The rows come from 4 hidden closed curves, with some noise, and rows from the same curve form a group. Each curve winds through 10 dimensions. The rows are also pushed far along 6 directions, which tell nothing about the answers.
In the rows, zero is written as 128.
Known rows, each followed by its group:
[127  93 139 147 112  68 111 143 138 155 102 105 127 107 124 176 112 109
  90  93 135] => (1)
[148 129 135 147 126 104 135 116 110 103 104  91 122  99 114 129  79 105
 128 149 151] => (0)
[103 125 112 140 138 128  93 137 166  86 125 120 108 125 113  80 122 125
 136 135 142] => (2)
[152 131 187 128 136 123  98 100  89 103 137  91  87 113 136 113 157 146
 133  86 159] => (1)
[110 102 133 111  91 151 121 107 163 181 129 128 113 137 131 112 175 121
 104  49 129] => (1)
[112 134 122 144 134 105 173 115 114 128 140 148 149 115 126 168 115 104
 131  90 115] => (2)
[135 114 108 118 104 102 124 139 208 150  82 109  99  80 139  88  79 112
 124 101 145] => (2)
[ 74 146 101 133 118 159 145 123 183 161 135 157 129 149 118 115 169 102
 132  63 111] => (2)
[120 128 165 126  87  88 130  86 156 140 123 101 116  72 159 107  84 139
 116  68 107] => (0)
[108 112 141 118 107 107 159 101  92 152 178 142 171  94 153 173  91 141
 109 111  92] => (0)
[116 158 133 131 111  98 144 122 114 163 117 147 137 113 144 177 133 133
 125  91 116] => (3)
[173 159 129 154 166 123 107 155 121  86  97 111 105 124 163 106 122 135
 166 175 166] => (0)
[103 137 132 111 119 134  98 144 169 111 126 120  77 133 137  75 142 135
 134 107 134] => (1)
[148 122 129 121 169 129 103 130  69 107 145 121  91 139 106 124 143 125
 156 193 155] => (0)
[133  87 124 100 120 121 116 119 162 116  97 137  89 161 117  79 128 147
 121  99 150] => (0)
[162 132  80 141 153  98 175 178 149 100  86 133 152 126 127 135  55  96
 131 148 157] => (3)
[150 156 160 114 142 121 140 106  79  84 163 118 126  93 157  82  78 142
 157 135 129] => (3)
[112 186 102 126 140 120 189 133 152 100 137 151 172 102 104 115  90 168
 125  83 109] => (0)
[162  94 169 128 101 122 110 116 109 125 134  98 138 115 170 108 121 141
 109 139 118] => (3)
[133 126  84 144 159 134 120 196 144 114 114 129 149 142 128 143 135 106
 137 201 128] => (3)
[115 114 107 109 114 120 146 161 168 125 143 124 156  96 153 105  92 140
 114 148  96] => (3)
[102 136 123 160 144 152 133 114 120 115 130 149 127 127 120 134 144 108
 157 110 124] => (2)
[151 190 170 132 115  91 145  81 110 107 140 123 149  61 133 110  92 144
 134 106 116] => (0)
[163 166 117 143 137  92 125 147 153  98 110 130 131  90 137  96  71 119
 140 173 143] => (1)
[117  79 119 118 124 125 157 124 141 117 146 128 151 111 132 131 109 147
 116 161  89] => (3)
[ 89 139 157 125 142 114 127 107 147 110 138 100 100 132 120  77 123 109
 129  36 148] => (1)
[118  88 113 132 126 115 109 108 137 165 104 133 124 128 124 156 133 116
 126 114 143] => (0)
[155  74 100 106 141 104  89 168 138 162  94 128 119 115 116 173 120 159
 117 170 141] => (0)
[121 151 133 135 133 140 143 117 102 105 144 115 158 115 111 158 131 148
 131 171  96] => (2)
[117  74 111 105 119 142  90 151 135 143 140 155  94 148 105 139 149 135
 123 158 112] => (3)
[ 96 164  96 138 157 138 136 143 162  85 105 133  99 141 112  66 102  97
 166 100 163] => (2)
[109 104 128 136 104 133 128 132  71 165 117 150 136 141 129 202 155 110
 124 121 113] => (2)
[134  85  81 144 146 121  87 188 167 132 109 126  79 171 108 114 151 101
 122 159 152] => (3)
[149  76  93 113 126 146 115 135 130 159 162 150  91 121 130 130 135 152
 140 209 102] => (1)
[121 143  88 125 125 121 169 132 183 114 107 141 119  83 122 116  72 129
 152 132 107] => (1)
[ 81 134 103 111 151 154 126 144 143 110 136 135 117 173 117  96 146 106
 145 120 141] => (2)
[ 76 144  95 134 119 144 138 137 152 137 124 175 125 203 118 123 175 102
 123  85 129] => (1)
[135 139  94 134 142 157 137 155 170 120  94 127 116 156  96 101 119 101
 140 143 145] => (1)
[157  76 189 134 105 130  95  93 115 124 163  97 103 111 140  99 162 130
 104 122 125] => (2)
[124 191 156 136 160 129 113 107 130 100 114 120  99 143  93  97 166 126
 159  84 137] => (0)
[126  98  80 110 137 124 136 167 171 121 122 117 121  96 137 106  66 165
 127 165 131] => (0)
[ 87 108 150 133 117 123 118  82 115 111 164 133 115 131 123 110 148 132
 126  84 111] => (2)
[153 138 116 144 133 105 136 136 114 103  68 129 132 142  88 156 114 104
 126 139 162] => (0)
[171 119 126 134 131 112 129 124  85 122 100 102 108 101 121 144  93 129
 142 187 147] => (2)
[ 84  89 113  95 101 123 116 138 178 170 107 137 141 141 145 131 100 114
 103  77 134] => (0)
[ 91  88 113 108 121 169  99 111 169 157 143 136  66 159 109  80 193 133
 132 125 129] => (3)
[116 161 181 157 110 134 107  70 101 135 155 104 122 112 115 114 182 129
 122  69 118] => (2)
[108 149  86 133 144 141 120 181 168  90 103 129 128 124 115 121 106 124
 147 180 126] => (2)
[122 179  95 147 127 126 190 140 166 141 110 156 175  92 131 157 102  99
 139 106 112] => (2)
[174 157 115 135 131 120 162 165 100  88  96 124 155 102 134 140  68 116
 137 194 143] => (2)
[ 92  94 131 107 156 178 124 103  96 118 198 155 114 174 133 114 174 158
 152 155  99] => (0)
[140 144 156 133 118  85 124 107 114 124 116 115  88  97 131 127 107 112
 142 108 125] => (1)
[151 135 138 135 140 129 125 149 121 114 121  85 128  84 131 124 106 118
 134 156 142] => (2)
[ 73 140  91 118 134 142 143 165 188 127 148 143 152 146 127  94 132 125
 120  97 104] => (3)
[172 166 176 155 131 101 104 107  69  78 131 101  71 143 135  78 146 107
 143 153 163] => (1)
[125 102  96 105 112  99 128 159 147 154  93 163 129 113 148 180  88 127
 135 164 107] => (1)
[ 99 146 143 116 133 173 157 121 101 127 188 124 157 137 134 118 150 146
 124 110 102] => (0)
[105 163  85 130 129 134 160 189 158 153  89 148 173 147 110 178 122 106
 112  91 134] => (3)
[128 111 121 126 154 158 135 138  85 115 129 130 117 145  99 155 154 108
 150 182 130] => (3)
[139 138 157 127 151 156 154  98  71  88 183 130 121 154 147  88 147 137
 150 147 124] => (3)
[125 125 156  99  82 155 154  75 112 180 167 158 177  96 150 144 132 144
 121 114  65] => (1)
[128 105 140  91 120 141  96 127 142 146 122 110  90 123 144  94 114 168
 127 119 145] => (3)
[102 180 127 139 158 161 155 119 166  87 135 155 141 148 104  98 141 116
 155  76 125] => (1)
[150 138 142 143 135 145 123 114 106 140 140 124 153  99 136 155 157 156
 135 155 108] => (0)
[ 88 130  74 130 123 172 175 148 145 125 153 179 162 161 136 129 159 162
 123 128  96] => (0)
[119 134 139 138 137 173 124 110  77 112 166 127 124 136 136 141 193 159
 141 145 126] => (1)
[143  67 146 103  91 142 122 107 124 137 141 129 142 110 184 116 106 168
 120 168  91] => (3)
[ 99 169 138 130 112 104 186 102 162 124 107 117 121 117 105 108 133 121
 111  48 131] => (3)
[147 136 168 145 144 127  80 114 114 121 122 127 117 144 123 125 166 105
 142 134 142] => (1)
[ 75  89 130 101  99 135 147  83 167 190 132 138 146 117 130 134 123 132
 107  20 108] => (2)
[112 129 134 132 141 154 109 126 103 132 122 126 144 169 101 183 178 132
 130 151 113] => (2)
[133 136 129 131 145  96 140 128 112 162  90 123 146 129 134 173 112 112
 125  69 166] => (3)
[150 119 151 133 158 116 109 120 110  89 178 101  98 116 132  65 115 139
 132 158 148] => (1)
[129 124 109 128 106 121 145 151 134 119 106 156 140 135 134 162 120 136
 122 162 103] => (0)
[153 158 153 149 154  96  88 114  99 128  76 121 126 150 111 152 133 112
 137  78 188] => (1)
[132 106 104 132 145 129  83 157 148 188  92 125  90 162 109 148 179 110
 119 110 182] => (3)

New rows, each followed by its group:
[166 154 155 167 176 133  82 133  83  92 120 108  90 149 153 121 173 133
 169 168 164] => (0)
[ 89 134 125 133 125 123 110 107 153 163 115 164 119 172 105 138 183 109
 122  42 141] => (3)
[100 118 167 142 121 123 118  77  82 105 173 127 118 127 124 125 159 131
 130 101 108] => (2)
[142 117 104 137 151 111 127 152 163 114  94 116 136 129 104 131  71 102
 125 143 160] => (0)
[154 111 163 139 120 120 113  97 150  96  96 118 113 104 130  93  95 132
 134 107 143] => (2)
[190 113 153 146 143  86  90 123  82 130  81  98 115  95 110 160 116  89
 136 147 178] => (3)
[111 127 111 115  89 100 156 141 146 137  98 163 159 110 142 176  99 157
 110 112  92] => (0)
[130 123 131 168 152  98  59 142 120 132 110 116  96 150  86 141 169  89
 129  95 159] => (3)
[142 135 168 149 115 143 105  86 106 151 135 130 136 128 125 140 181 124
 122 103 127] => (2)
[107 124 118 108 131 103 159 132 180 106 123 108 121  85 137  79  53 123
 130  91 132] => (1)
[110 168  78 124 165 143 145 182 181 108 104 141 109 154 109 106 123 107
 159 144 134] => (0)
[205  99 164 120 121  84  89 131  89 129  82 105 132  86 123 170 104 158
 111 175 150] => (0)
[135 188 140 123 110 133 180 111 103  80 139 135 143  84 141  97  67 129
 153 125 102] => (3)
[141  98 138  98 121 183  94 103 139 147 159 149 113 136 138  84 156 143
 148 182 103] => (1)
[111  79 114 112 105 128 102 133 159 114  97 135 114 122 131 135 105 146
 131 173 107] => (2)
[ 93 127 102 140 140 159 140 118 142 102 138 132 121 159  98 102 129 106
 139 140 133] => (0)
[172 109 116 145 126  99 149 153  92 117 119 143 132  88 133 182  75 138
 131 190 116] => (2)
[135 124 160  88  92 114 135 113 124 155 126 106 130  73 158 123  78 174
 108  92 122] => (3)
[139  76 140 103  98  75 106 155 131 171 107 109 115  90 148 176 126 141
  94 153 114] => (3)
[128 112 158  97 111 134  95 120 171 118 127 111  74 152 135  71 147 137
 125 122 123] => (2)
[138 108 123 112 145  78 100 162 127 159  92 121 141 114 134 168  93 113
 119  97 161] => (3)
[131 117 151 129 141 101 104 133 109 135 110 109 100 137 129 153 151 117
 121  63 171] => (1)
[ 82 110  79 106 113 139 163 153 210 125 118 146 129 127 122  98 121 128
 123 142  96] => (3)
[140 155 116 135 141 133 127 170 114 129 124 119 134 132 110 128 116  99
 125 105 153] => (3)
[134 130 100 142 150 153 129 151  93 135 119 148 141 166 131 157 173 108
 139 162 155] => (0)
[118 191 135 169 147 137 143 145 102 103 136 119 179 108 115 163 146 100
 133 120 127] => (2)
[139  67 117  94 102 108 106 164 177 177  66 120 100 140 153 142 123 121
 108 105 141] => (0)
[149 170 171 129 117 101 156 119  96 144 146 112 162 104 152 132 130 130
 100  71 137] => (3)
[136 119  88 130 125 112 149 148 128 161 113 183 164 112 130 206 122 127
 129 170 108] => (3)
[116 129 127 112 145 118 106 104 170 132 124 122  91 151 112  39 101 107
 138  75 163] => (1)
[145  67  93 152 137 137 113 165 145 133 105 132 125 100 127 181 122 116
 137 212 116] => (2)
[149 143 173 118 114  97 126 100 134  99 110  93 134 100 123  85  68 126
 111  83 155] => (0)
[136 145 116  98 113 137 202 119 169  98 140 141 136  98 127  80  78 138
 137 141  86] => (0)
[136 132 132 134 113  97 147 136  72 158 115 138 151 124 148 212 142 122
 109  97 140] => (1)
[161 104 156 108 134 132 111 129 117 104  97  99 122 116 145 122  94 138
 140 173 140] => (0)
[111 113 144 101 116 136  99 104 157 131 124 140 130 144 123  91 131 142
 117  94 134] => (0)
[ 96 130 113 120 149 122 132 158 147 147 122 149 165 169 114 151 156 101
 112  77 139] => (3)
[148 166 101 134 151 127 177 142 144  73  98 151 134 150 103 102 106 126
 144 132 145] => (0)
[167 116 154 132  97  99 132  90 130 131 125 102 147  66 130 111  80 152
 100 114 131] => (2)
[125 109 115 144 125 102 127 133 118 137 112 102 130  97 136 154  89 128
 119 128 145] => (0)
[141 105  76 135 167 139  96 176 137 139  95 135 115 144  86 143 123  83
 147 154 174] => (3)
[106 102 181 127 114 127 144  73  95 127 167 108 143 123 129 127 159 144
 109  84  95] => (3)
[143  89 139 114 111 111 119 142 110 203 110 135 157 144 134 200 161 108
  88  85 138] => (0)
[151 171 155 150 129 110 123 125  76 112 124 128 121 108  97 159 128 114
 134 116 132] => (3)
[147 110  77 119 129 117 144 193 178 159  87 145 152 135 146 152 111 118
 108 160 147] => (3)
[173 149 124 136 117 125 155 136 143 119 112 115 137  81 138 115 104 122
 126 136 144] => (1)
[ 91  60 130 113 128 178  80 124 117 140 166 110  90 166 134 104 170 141
 125 161 126] => (0)
[168 130 151 129 128  91 104 153 150 112  51  80 106 113 115 121 106 121
 112 133 178] => (3)
[112 114 119 132 136 120 150 132 133 137 148 160 142 169 108 145 162 115
 107  93 122] => (3)
[147 103 121 111  99  97  89 144 168 168  93 128 124 101 145 127  99 130
 108 133 139] => (1)
[153 106 130 145 140 115 134 140  70 146 157 160 158 142 117 203 168 115
 114 161 114] => (3)
[ 83 131  81 108 111 159 167 142 165 147 147 155 135 144 110 111 144 119
 122 119 101] => (0)
[166 110 122 121 130 112 123 169 136 158  76  99 156 104 145 164  95 123
 110 131 161] => (0)
[104 103 140  84 107 108  97  97 183 163 130 134 103 122 103  83 132 149
 106  50 126] => (0)
[ 97 114 112 111 138 167 107 105 167 152 132 163  90 178 105  91 162 107
 158 111 117] => (1)
[129  71  92 135 120  95  82 131 155 199  72 140 124 126 116 190 125 117
 116 126 146] => (1)
[147 149 143 143 180 130 114 115  75 104 165 138 119 161 119 108 145 113
 155 154 156] => (1)
[114 148 113 168 137 101 130 141 155  99  99 126 109 151 100 119 122  91
 128 118 141] => (1)
[125 153 155 117 122 156 152 104 101  89 166 160 151 108 152 117 112 163
 151 160  81] => (2)
[117 194 119 143 155 127 162 137 127 103 128 149 177 117 124 147 103 147
 142 114 122] => (3)
[107 135 134 143 113 118 114 128 148 140 107 131 103 167 103 135 160  90
 116  83 132] => (0)
[161 154 131 170 121  85 143 153 118 154  80 114 182 119 114 196 110  99
  90  64 154] => (3)
[117 107 160 119 101 122 148  97 102 161 135 122 117 123 127 166 185 135
 107 122 106] => (3)
[125 153 148 121 132 168 156 122 108 128 163 128 171 133 148 117 152 146
 123 105 116] => (0)
[148 131 103 169 155 151 137 160  69 100 132 147 119 128 115 181 138 118
 162 226 116] => (2)
[167  30 124 115 109 110  64 146 135 200  94 107 130  98 138 178 120 139
  96 154 146] => (3)
[140 112 106 139 134 127 151 143  92 158 146 151 189 126 115 208 129 131
 104 147 117] => (2)
[ 91 136 140 114 126 154 129 124 121 134 121 126 151 183 110 151 172 113
 117  90 124] => (2)
